All groups share one centre, and each spreads out both ways along 14 directions, with some noise.
In the rows, 128 means zero.
Known rows, each followed by its group:
[113  85  80 105 101 185  63 168 158 100 135 100 145 121 126 112 141 158
 142 151  61 130]
Q_600
[155 113 153 153 118  91 119  83 119 148 134  97 105 100 119 202 175 116
 165 160 132 127]
Q_582
[107 126 166 154 144 116 150 121 149 147 113 156  95  86  95 145 123 143
 142 134 137  97]
Q_744
[172 140  93 169 145 124  92 131  91 128  98 115  76 106 139 128 143 107
 141 135 126 108]
Q_744
[139 170 119 108 169 180 179  67 139 156  97 170 157 145  97 160 169 113
 154 115 145  73]
Q_313
[103 221 146 183 108 148 152 139 118 156 133 228  83  76 122  71  55  94
 141 149  93 109]
Q_582
[112  80 189 152 154 177 165  88 140 121  80 169 152 105  76 135 178 147
 104 127  94  89]
Q_313
[143 142 173  94 121 105 120 128 120 133 106 154 112 116 122 128  95 105
 137 131 126 144]
Q_744
[135 124 119 121 147 136 142 117 149 144 155 114 139 136 155 148 141 125
 133 139 146 118]
Q_582
[133  85 135 139 122 137 151 122 131 171  88 136 135 115  80 124 137 154
 137 111 110 123]
Q_313
[126 145 120 152 129 160 119 113 114 123 100 178 107 140 127 129 144  80
 140 141 113 129]
Q_600
[141 137  62 102 121 164 132 177 105 162 129 114  86 117  47 136 133 101
  95 170 187  73]
Q_744
[127 163 146 216 106 107 112 160 130 177 143 100 127  26 186 166 165 113
 163 183  41 139]
Q_582
[ 45 133 124 160 145 167 145 133 155  94 123 153 105 120 132 177 179  82
 143 156 129 110]
Q_600
[178 110 157 131 122 140 133 127 149 198 135 148 154 124 108 112 124 136
 106 177 121 128]
Q_600
[184 175  89 125 123 165 109  81  67 137 135 167 111 151 139 133 171  53
 120 114 135 131]
Q_600
[167 163 132 110 135 109 126 117 103  99 145 101  98 178 153 132 122  61
 117 176 130 143]
Q_744
[106 170 106 141  87 130 124 150 107 137 165 143 110  78 145 204 145  59
 161 122 125 115]
Q_582
[155 107 103 141 113 112 114  94 120 120 126 120  99 171 101 140 137 122
 158 105 133 131]
Q_582
[ 86  86 143 139 122 127 147  92 142 219 104 150  85  92  69  90 142 184
 142 153 176 158]
Q_313
[ 57 122 126 131  96 145 146 193 168  88 152 165  79 122  35 114 110 116
 123  61  89 106]
Q_313
[145 168 132 155 139 125 130 143 144 155 130 150 120  80 109 113 102 160
 137 114 124  82]
Q_313
[124  87 123 109 143 198 108  72 166 112 115 138 118 139 116 173 188 113
 170 188  99 101]
Q_600
[139 123 137 134 118 118 140 138 144 155 116 116 123 136 105 105 115 135
 141 144  90 143]
Q_313
[188 176  83  83  86 106 146 129 110 168 157  86 118 169  92 139  97  86
 166 130 114 128]
Q_313
[140 179 108 136 123 145 110 153 104 139 151 145 145 115 168 101 126 108
  97 129 128 140]
Q_600
[178 162 154 151 122  98  88 126  96 148  67 124 185 101  94  99 156 180
 104  90 102 148]
Q_582
[ 67  64 155 131  95 164 164  97 115 119 150 148  94 132  80 152 180  89
 106 172 133 148]
Q_313
[ 92 147 124 107  99 131 135 143 172 134 197 179  77 116 113 168  86  89
 178 110 151 105]
Q_582
[173 162 213 113 120  36 119  96  81  77 121 108 112 148 151 178 119  58
 120 159 130 167]
Q_744
[146  98 147 116 120 131  99 135 100  71 140  92 117 106 109 160 152 119
  80 183 129 104]
Q_744
[122 158  53  57 104 172  89  90 113 121 126 120 147 158  53  67 150 201
 132  72 152 138]
Q_582
[108 107 165 178 101 144 186 115 109 104 123 145 164 131 116 172 133  88
 121 149  70 108]
Q_313
[ 96 156 115 159 158 113 165 179 144 138  77 155 113 142  79 149 118  99
 128 106 170  91]
Q_744
[144 145  65 157  91 152  91 110 112 162 154  85 166  95  66 162 200 185
 126 144 149  97]
Q_744
[160 130 164 107 176 102 168 102 124  93 115 108 152 166 135 178 142 104
 107 110 166  95]
Q_582
[161 130  87 125 110 135  73 113 135 139 165 136 127 121  98 162 138 155
 139 130 180  93]
Q_600
[173  86 111 138 124 122 115 160 122 118 115  83 163 146 131 143 130 135
 113 136 102 113]
Q_582
[176 116 165 184 126 110 129 171 145 191 145 142 133  76 111  94  94 162
  95 150  99 105]
Q_313
[176 124 134 114 123 139 146 125  93 136 106 141 149 155  83 109 111 115
  86 132 129 109]
Q_582
[125 118 112 147  81 156 127 138 135 167 198 150 158 171 114 134 170  82
  72 166 152 170]
Q_313
[124 170  81  72  96 169 121  94  87 137 149 108 194 117 144 176 191 119
 135 109 141 136]
Q_744
[185 124 152 126 167 137 156 120 137 143 110 126 113 127 122 142 125 101
 130 158 102  80]
Q_313
[128 154 153 173 129 137  83 154 172 133 130 143 130 108  63  89 157 172
  82 178 115 121]
Q_744
[148 124 135  71 121 160  89 110 114 100 140 121 175 157 140 113 166 130
  76 153 134 160]
Q_744
[116 126  93  72 117 191 137 127 135 172 102 176 143 130  31  84 126 169
 119  91 153 104]
Q_600
[144 165 165 170 142 103 105  97 118 123  97 126 115  89 126  91 119 173
 136 175 103 127]
Q_582
[115 141 118 140 128  96 116 127 116 140 120  91 115 149  98 126 176 134
 102 137 177 168]
Q_744
[134  83  82  87 108 182 130 102  96 176  78 123 155 150 108 127 148 122
 137 175 142 141]
Q_313
[151 156  90 176 122 126 108 166 121 175 113 116 174 128  76 130 163 154
  91 134 161 113]
Q_744
[137 182 109 121 104 113 132 134 105 151 133 108  97  86 116 112 105 131
 169 108  91 125]
Q_313
[158 117  87 143 118 167 125 112 126 165 123 157 152 147 111 156 146 110
 140 137 143 100]
Q_600
[111 130  60 160 127 178 100 159 164 166 135 153 134 137 157  76 121 156
 149 126 114 136]
Q_582
[172 152 124 154 144 105 101 158 143 139  90 131 112 146  97 103 125 124
 128 105 108 131]
Q_600
[152 175 127  88 169 139 170 118  80 164  99 121 188 106  95 104 134 179
  48 116 226  87]
Q_600
[200 152 144 187 154 140  86 169 162 189  97 178 125 142  87  88 141 103
  81 189 122 122]
Q_600
[ 83 183  47  86  82 181  89 141  90 161 113 148 179  51  79 169 167 166
 144  97 193  96]
Q_582
[175  94 166 137 148 144 141 117 131 158 167 122 100 120 141 152 188  76
  86 163 121 129]
Q_313
[112 146 152 130 124  54 134 134 135  64 168 149  99 135 153 219  95  86
 161  33 171 106]
Q_600
[114 103 190 141 145 138 142 119 177 127 104 208  49 164 111  78  96  68
 139 160  77 159]
Q_582
[101 169  96 132 120 125  94 127 143  89 131  90  60 115 133  98 137 132
 193 120  56 149]
Q_600
[ 95  96 146 106 123 150 173 164 141 146 146 122 142 115 107 135 129 119
  96 146 134 122]
Q_744
[139 125 118 140 141 157 141 119 121 139 107 130 146 141 133 143 159  99
 127 145 115 119]
Q_600
[136 121 162  79 114 130 128 190 150 118 137 129 102 157 102  89  89  77
  89 172  87 157]
Q_744

New rows, each followed by its group:
[154 151 113 156 134 144 118 155 129 131  95 152 152 127 130 136 134 103
 140 105  87 111]
Q_744
[111 153 144 117 115 146 185 164 144 178 160 176 153  83 119 179 100  88
 130 120 141  80]
Q_582
[157 166 112 149  77 136 107 113  95 202 102 125 162  62  44 121 158 180
 143 125  99 116]
Q_582
[149 187  81  77 141 150  91 107 137 142 128 111 133 152 149 118 172 118
 156 110 128 151]
Q_313
[186 189  97 111 110 139 119 110  88 167 141 117 146  93 131 136 127 130
 144 126 118 102]
Q_313
[137  77 156  69 128 155 152 151 134 106  62 126 160 152  38 110 107 144
 105 118  88  99]
Q_582
[142 161  58 108  75 173  76 172 147 155 183 124 164 152 130  90 109 132
 117 176 114 152]
Q_313
[181 107 158 145 101 129  82  83 145 181 119 153 104 129 106 102 138 128
 164 174  72 170]
Q_600
[195 117 161 141 134 148 138 158 125 131  90 141 154  91  72  99  63 167
  99 167  70  46]
Q_313
[126 107 114  90 153 159 114 126 158 119 149 144 129 174 156  61  99 153
  98 147 151 148]
Q_582
[133 167 132 116 119 110 123 114 128 195 111 139 109 127  78 116 166 119
 133 121 152 173]
Q_744
[129 161 150 107 128 171  68 129 147  77 129 146 133 120 134  93 158 124
 116 156  62 143]
Q_744
[162  91 119 147 104 126 110 136 113 133 106 130 117 148  96 133 122 111
 133 138 105 129]
Q_582
[143 160 131 141 130 148 138 159 155 154 128 175 126 132 104 104 101 107
 121 139 106 104]
Q_582
[143 114 137  56  91 157  90 152  96 130 108 131 138  93  70 145 161 111
  92 130 124 137]
Q_744
[167 105 129 140 122 148 141 126 123 147 143 148  97 166 126  83  94  94
 108 175 108 134]
Q_582
[138 162  75 103 118 194  97 115 122 127 126 146 178 122 129 126 127 150
 134 166 138  94]
Q_313
[103 171  93 172 167 161 162 120 130 163 123 138 189 123 194 135 175 133
 124 103 147 120]
Q_744
[148 101 106 150  68 188 117 172  41 190  95 161 153  73 118 105 121  89
  79 203  99 141]
Q_582
[106  54  65 102 130 189  85 132 141 119 112 101 124 147 139 100 135 170
 130 195 150 126]
Q_582
[ 58 116  88 149  87 130 142  74  92 173  93 132 156 108 133 152 162 161
 193 108 148 172]
Q_313
[105 115 123 109 143 159 166 133 154 144 125 126 135 173 119 121 179  84
 114 117 107 159]
Q_744
[ 97 107 115 180  91 120 135 149  84 122  93 150 116 128  88 149 131  96
 114 130 145 131]
Q_600
[133 113  91 173 118 134 131 115 138 164 132  94 137 111 138 170 169 136
 176 130 105 118]
Q_582
[145 171  99 129 154 142  84 152 141 102 118 121 141 144 143  99 142 135
 111 131 122 126]
Q_582
[199 128 123 117 106 132 105  83 146 162 131  84 209 160 129 116 123 182
 160 188  71 139]
Q_313
[168 135 164 102  90  69  94 116 105 139 188 107 111 111 151 130 141 118
 116  79 118 193]
Q_600
[ 94 135  94 107  90 169 100 108  89  99  87 170  90 129  60  80 108 137
 141 131 120 129]
Q_582
[113 121 153 166  73  90 104 123 108 138 157 154  84 103 101 147 119 105
 131 141 141 155]
Q_600
[125 130  37 126  91 191  82 157 110 115 156  84 145 119 174 107 150 129
 148 155  64 135]
Q_600
[137 155 109  87  96 125 136 107 147 204 139 133 174 175  98 102 140 139
 141 112 147 189]
Q_744
[100 119  76 124 124 162  96 135 143  90 123 129  98 158 133  87 118 137
 155 132 110 135]
Q_582
[184 133 109 113 121 130 101 149 132 136 128 115 137 134 115 106  90 147
 130 132 106 105]
Q_600
[184 175 151 194 112  99 116 135 108 180 109 150  73 123 102  68 101  91
 119 188  84 159]
Q_600
[158 132  95 151 132 118 118 107  89 102 128 105 102 118 142 170 117 118
 151 147 146  78]
Q_744
[172 105 126 126 115 131  82 120 156 156 128  84 105 122  84 106 160 157
 147 173  77 143]
Q_600
[ 91 140 116  85  81 128 167 182 111 154 123 126 138  80 113 180 102  92
 165  86 102 123]
Q_744
[148 123 160 129 122 127  97 117 123 106 133 123  99  99 118 132 139 123
 120 165 102 122]
Q_744
[152 170 100 117 134 155  96 115 101 103 176 107 129 118 186 148 174  91
 113 148 131 125]
Q_600
[142 112 108 106 158 152  99 128 177 113 118 114 113 176 109 111 151 133
 132 152 123 126]
Q_582
[155 127  98 121 102 149 120 120 100 151 141 131 122 138 114 144 151  92
 121 143 138 131]
Q_582
[180 109 103 140 116 151 123 124 173 203 154 165 119 171  76 152 178  85
 141  98 125 131]
Q_600
[ 97 106 104 109  95 169 171 157  96 131 158 106 136 126 116 132 149  86
  97 134 102 133]
Q_600
[124 136 129  90  90 148  99 119 123 140 153 127 144  85 155 118 123 139
 162 127  69 152]
Q_744
[ 99  76 118 129 131 160 102 120 140 119  95 140 141 151 125 123 144 148
 122 177 156 142]
Q_313
[197 115  92  85 104 164  83 100 108 164 127 126 157 155  92 119 154 136
 115 142 137 132]
Q_744
[162 165 189 161 160  91 163 115 109 166  96 179 106 136  75 137 145  79
  76 125 187 124]
Q_600
[105 160  98  82 109 173 143 144 137 170 128 147 174 128 103 131 159 113
 131 102 123 139]
Q_744
[139  52 100 121 127 178 158 169 125 145  95 128 167 149 106 139 106 118
 108 157 124  83]
Q_582
[156 131 104 161 138 134 108 127 149 126 126 121 113 134 102 165 134 125
 150 172 142  80]
Q_600
[115 166 147 122 170 120 202 114 105  89  52 163 117 163 136 130  92  68
 159  77 100 105]
Q_600
[126 167  70 185 161 155 135  98 133 153 131 111 131 155 122 130 217 131
 127 131 158 119]
Q_744
[151 155 141 121 135 137  92 156 146 133 104 142 136 123  97 110 137 130
 109 139 112 129]
Q_582
[152 149 170  78 142 114 153 101 135 151 138 141 117 191 143 100 126  67
 112 157 131 192]
Q_744
[114 140 106 102 128 162 117 149 120 125 113 138 146 113  91 105 128 154
  99 121 152 109]
Q_600
[116 166  70 121 126 148 120 233 140 147 171  60 133 101  85  75 132 168
  57 140 139 105]
Q_600
[162 126 119 109 131 145 119 146 122 119 100 144 146 159  82 116 120 123
 102 117 130 109]
Q_582
[146  70  74 104 116 173 105 163 149 162 127 124 158 159 100 134 131 142
 118 139 149 113]
Q_582
[199 159 117 140 103 127 123  96  87 168 137 208 113 149  99 136  99  78
 124  99 170 113]
Q_600
